There are 4 ways to turn a row about zero (a turn may also mirror it). The second row of each pair is the first, turned, with some noise. The first 40 pairs use one turn. New pairs use 3 turns, one after the other, and a turn may come again.
In the rows, 128 means zero.
Some pairs, each with its turns in order after it:
[167 137 133 166 143  78 108  99 159]
[120 141  96 118 131  91 129 165  66] => W

[133 160 119 162 144 157 145 218 140]
[143 112 164 138 196  80  94  85 141] => W

[140 119 121 123 116 106 151  96 144]
[133 126 139 123  88 102 114 116 126] => Z

[110 135  84 129 148 120 102 135 187]
[ 82 147 112 157 115 178 139 151 121] => G

[154 109 147 143 141 126 168 123 199]
[140  48 140 106  95 104 124 132 123] => Z

[201 116  66 177 167 121 170 100 160]
[131  71  86 125 104  63 139  46 120] => Z

[146 104 167 139 160 115 133 121  96]
[108 124  92 124 131 109 154 171 146] => H

[106 103 202  92 182 113 118 129 119]
[194 138 149 105 132 132 169 187 151] => Z

[126 128  41 113 118 120 123 130 185]
[ 91 156 108 176 111 171 181 154 156] => G

[ 97 158 147 182 138 115  96 108 100]
[ 74  96 141 160 128 103 143 164 114] => W

[ 86 124 119 115 122 161 109 119 130]
[130 164 126 109 131 111 115  93 112] => H

[149 120 177 161 120 149 137 134 117]
[130 122 130  89 165  96 101 129 130] => G

[129 146  99 112 133 105 137 154 141]
[150  93 126 129 117 151 113 114 118] => H

[ 83 127 123  94 146 104 166 155 119]
[145 101 107  89  77 117 105 127 115] => H

[137 156 134 101  51 140 190 162 143]
[146  87  94  91 139 154  60  89 166] => W

[174 114 117 142 156 124 204 149 187]
[180 162  89 143 153 110  89  72  84] => W

[107 134 150 111 137 185 117 126  76]
[156  58 115  92 122 132 117 110 130] => G

[ 69  95  92 111 127 113 167 101 155]
[115 129 133 141  68 117 177 177 110] => G

[132 152 139  99 149 115 116 183 146]
[161 148 116 144 147 175 106 140 106] => G

[134  70  84  90 123 149 216 163 147]
[ 79  85 150 159  54 130 199 117 120] => Z

[ 69 142  65 148 109 101 127 163 136]
[141 126 118 157  67 153  93  69 114] => H

[108 113 160 127 123  74 141 104 185]
[146 118  89 135 147 175 124 160  73] => W

[151 109 148  84 104 134 129  89  89]
[163  90 124 155 128  74 135 101 133] => G

[138  94 140 202 129 116 113 121 131]
[108 151 116 195 120 108 145 144 157] => H

[108 110  90 185  76 146 132 151 137]
[ 89 102 156 151 142 168 103  72 108] => Z

[101 143 102 171 148 173 165 140 130]
[112 121 135  73 105 155 129 165 164] => G

[122 105 112 134 145 120 118 114 146]
[150 136 108 142 133 116 116 117 150] => H

[137 188 133 130 124 150 143 124 131]
[135 139 156 125 136 161 131 148  85] => H

[185 146 149 120 157 159 104 114 131]
[126 111  92 116 156  86 127 147 170] => Z

[157  78 109 136 132 115 177 152 174]
[160 183  90 133 165 138 103  93 109] => W

[143 105 119 146  96 118 112  61 167]
[101 166 107 112  95 155  99 159  85] => W

[123 187 151 115 102 158 148 138 132]
[ 94 124  96 115 113 159  95 167 141] => Z

[115 149  71 164  93 111 145 106 126]
[ 94 149 169 123 108 135 177 118 164] => G

[127 128 111 102 139  90 176 104  88]
[149 168 112 138  68 120 149 113 128] => Z

[105 192 118 145  98 125 113 183 106]
[107 146  88 158 154 183  94 143  95] => Z

[139  93 163 155 145 143 106 137  97]
[ 86 139 139 125 145 122 176 104 119] => W

[151 129  95 119  95 103 106 125 159]
[142 151 116  90 129 126  97 167 124] => W

[135 168 112 200 137  88  92 120  71]
[ 97 163 169  88 111 145 109  43 141] => G

[104 109  89 107 154 129 145 145 132]
[170 117 105 112 105 118 128  99 125] => H

[115 159 136 169 128 109 149 122  92]
[105 149 119 140  87 158 136 160 116] => H

New pairs. What belongs after each?
[ 98 106  67  98  99 123 102 157 126]
[140 180 178 111 108 116 101  92 150] => G Z H

[163  82  90  80 102 131  66 143 125]
[ 78  69  83 139 113 110  77 118 154] => G H Z

[141  99  86 107  96 190  78 142 117]
[ 91 147 138 153  84  72 100 176 115] => H Z Z

[113  97 128  80  99  82 149 104 142]
[137 145 162  96 109 167 153  96  91] => W Z Z

[148  79  87 177 134 100 193 129 180]
[121 195  71  91 133  81 152  90  91] => W Z Z

[140 155 141  95 160 144 172 158 152]
[148 126 155 190 101 124 129 160 129] => H Z H

[172  75 159  84  87  81 160 114 140]
[ 75 114 140 156 203 168 130 154  99] => Z H W

[102 143  76 130  97 151  84  96 161]
[ 96 170  61 106  94 113 115 121 138] => W H H

[ 73 104 133 115 125 103 146 117 188]
[ 97 155 163 100  70 118 124 102 147] => G H H

[216 143 160  61  96 160 132 121 122]
[ 72 100 156 147  82 143  43 141 100] => W Z H

[164 115  80 105 193  91 123  93 123]
[128 119 103 120 144 189 150  93  61] => G W G

[110 134 122 154  96  94  77 101 102]
[ 83 144 164 125 106 152 154 157  97] => Z G W

[116  96 149 117 136 137 141 172 146]
[117 142 160 123 158 100 108 103 141] => H Z G

[137 122 132 105 107 175 131 143 131]
[176 120 115 103 129 144 143 125 131] => Z G G

[122 167 116 143 132 118 147 119 163]
[134 139 126  92 133  92 157 129 119] => H G Z

[126  40 114 114 136 132 157 191 129]
[ 96 173 131  78 108 189  98  90  91] => Z Z W

[ 63 176 130 127 157 119  51  67 122]
[120  76  81  75 213 159 145 131  95] => H W W

[142  47 124 163 164 171 143 127 159]
[ 82  81 114 177 117  94 148 116 188] => G Z W

[167 111 141 179 164 105 108 165 144]
[134 135 146  99 111 104 131  80 189] => H Z Z

[151  95 170 139 138 109 122 154 169]
[127 160  81  92  90 125 152 118 120] => Z W Z

[149 119 144 128 147  98  57 104 117]
[137 190 107 145 117 129 134  93 168] => Z Z G

[131 132 140  87 143 122 122 120 117]
[140 128 109 141  98 153 130 132 117] => H Z Z

[144 101 148 101 158 127 106 110  93]
[118  75 146 146 130 111 126 162 120] => W G H

[158  93 105 131 142  95 101 156  63]
[119 111 162 181 113 133 182 124  79] => Z H H

[102 105 106 149 128 184 127 126 124]
[113 119 146 135 140 161 184 128 135] => W G W

[118 186 140 119 141  92 122 133 173]
[183 133 126 132  84  98 116 118 162] => W H H

[132 181 133 132 123 188  92 129  91]
[105 164 173  90 125 151 157 154  85] => G W H

[147 131 161 149 117  88 107 124 146]
[148 148 128 134 138 132 104  76 114] => H H Z

[147 102  89 159 163 122 161 126 150]
[118 176 146 123 162 109  92 149 111] => W G H

[130 146  58 108 115 140  92 135 107]
[138 145 145  81 154 181 154 113 108] => Z Z H

[154 219  54 131 127 115  92 100 140]
[172 197 154 106 178 161 141  58 113] => Z H H

[ 53 111  44 131 116 144 167 100 179]
[142  91 212 169 166 135 159  75  77] => H H W

[ 65 101  68  72 135  91 155 152 146]
[215 144 144 120 140 135  76 161  78] => H Z Z

[147 128 170 154 144  86 170 150 136]
[151  97 138 115 150 157 133  89 178] => H Z Z

[ 97 142  98 143 150 118 158 115 140]
[143 127 152  83 146 120 110 137 107] => Z H H

[105  92 140 151 114 163 158 103 128]
[107  93  97 118 145 134  92 160 119] => Z H H

[164 125 131 148 176 163  90 137 127]
[ 91 131 160 109 119 168 136  79 124] => G G Z

[ 61  38 148 101 105  75 138  92 133]
[114 119 182  16  91 131  98 124 145] => H G G

[135 172 126 117 136 138 121 136 168]
[106 140 133 147  95 118 115  92 147] => W G G

[112  82  81  84 111 139  99 155  85]
[121 127 185 133 200 104 147  97 116] => W G W

[ 92  92 149 167 114 110 147 194 141]
[117 105 175  96 145 157  67 132  93] => H H Z

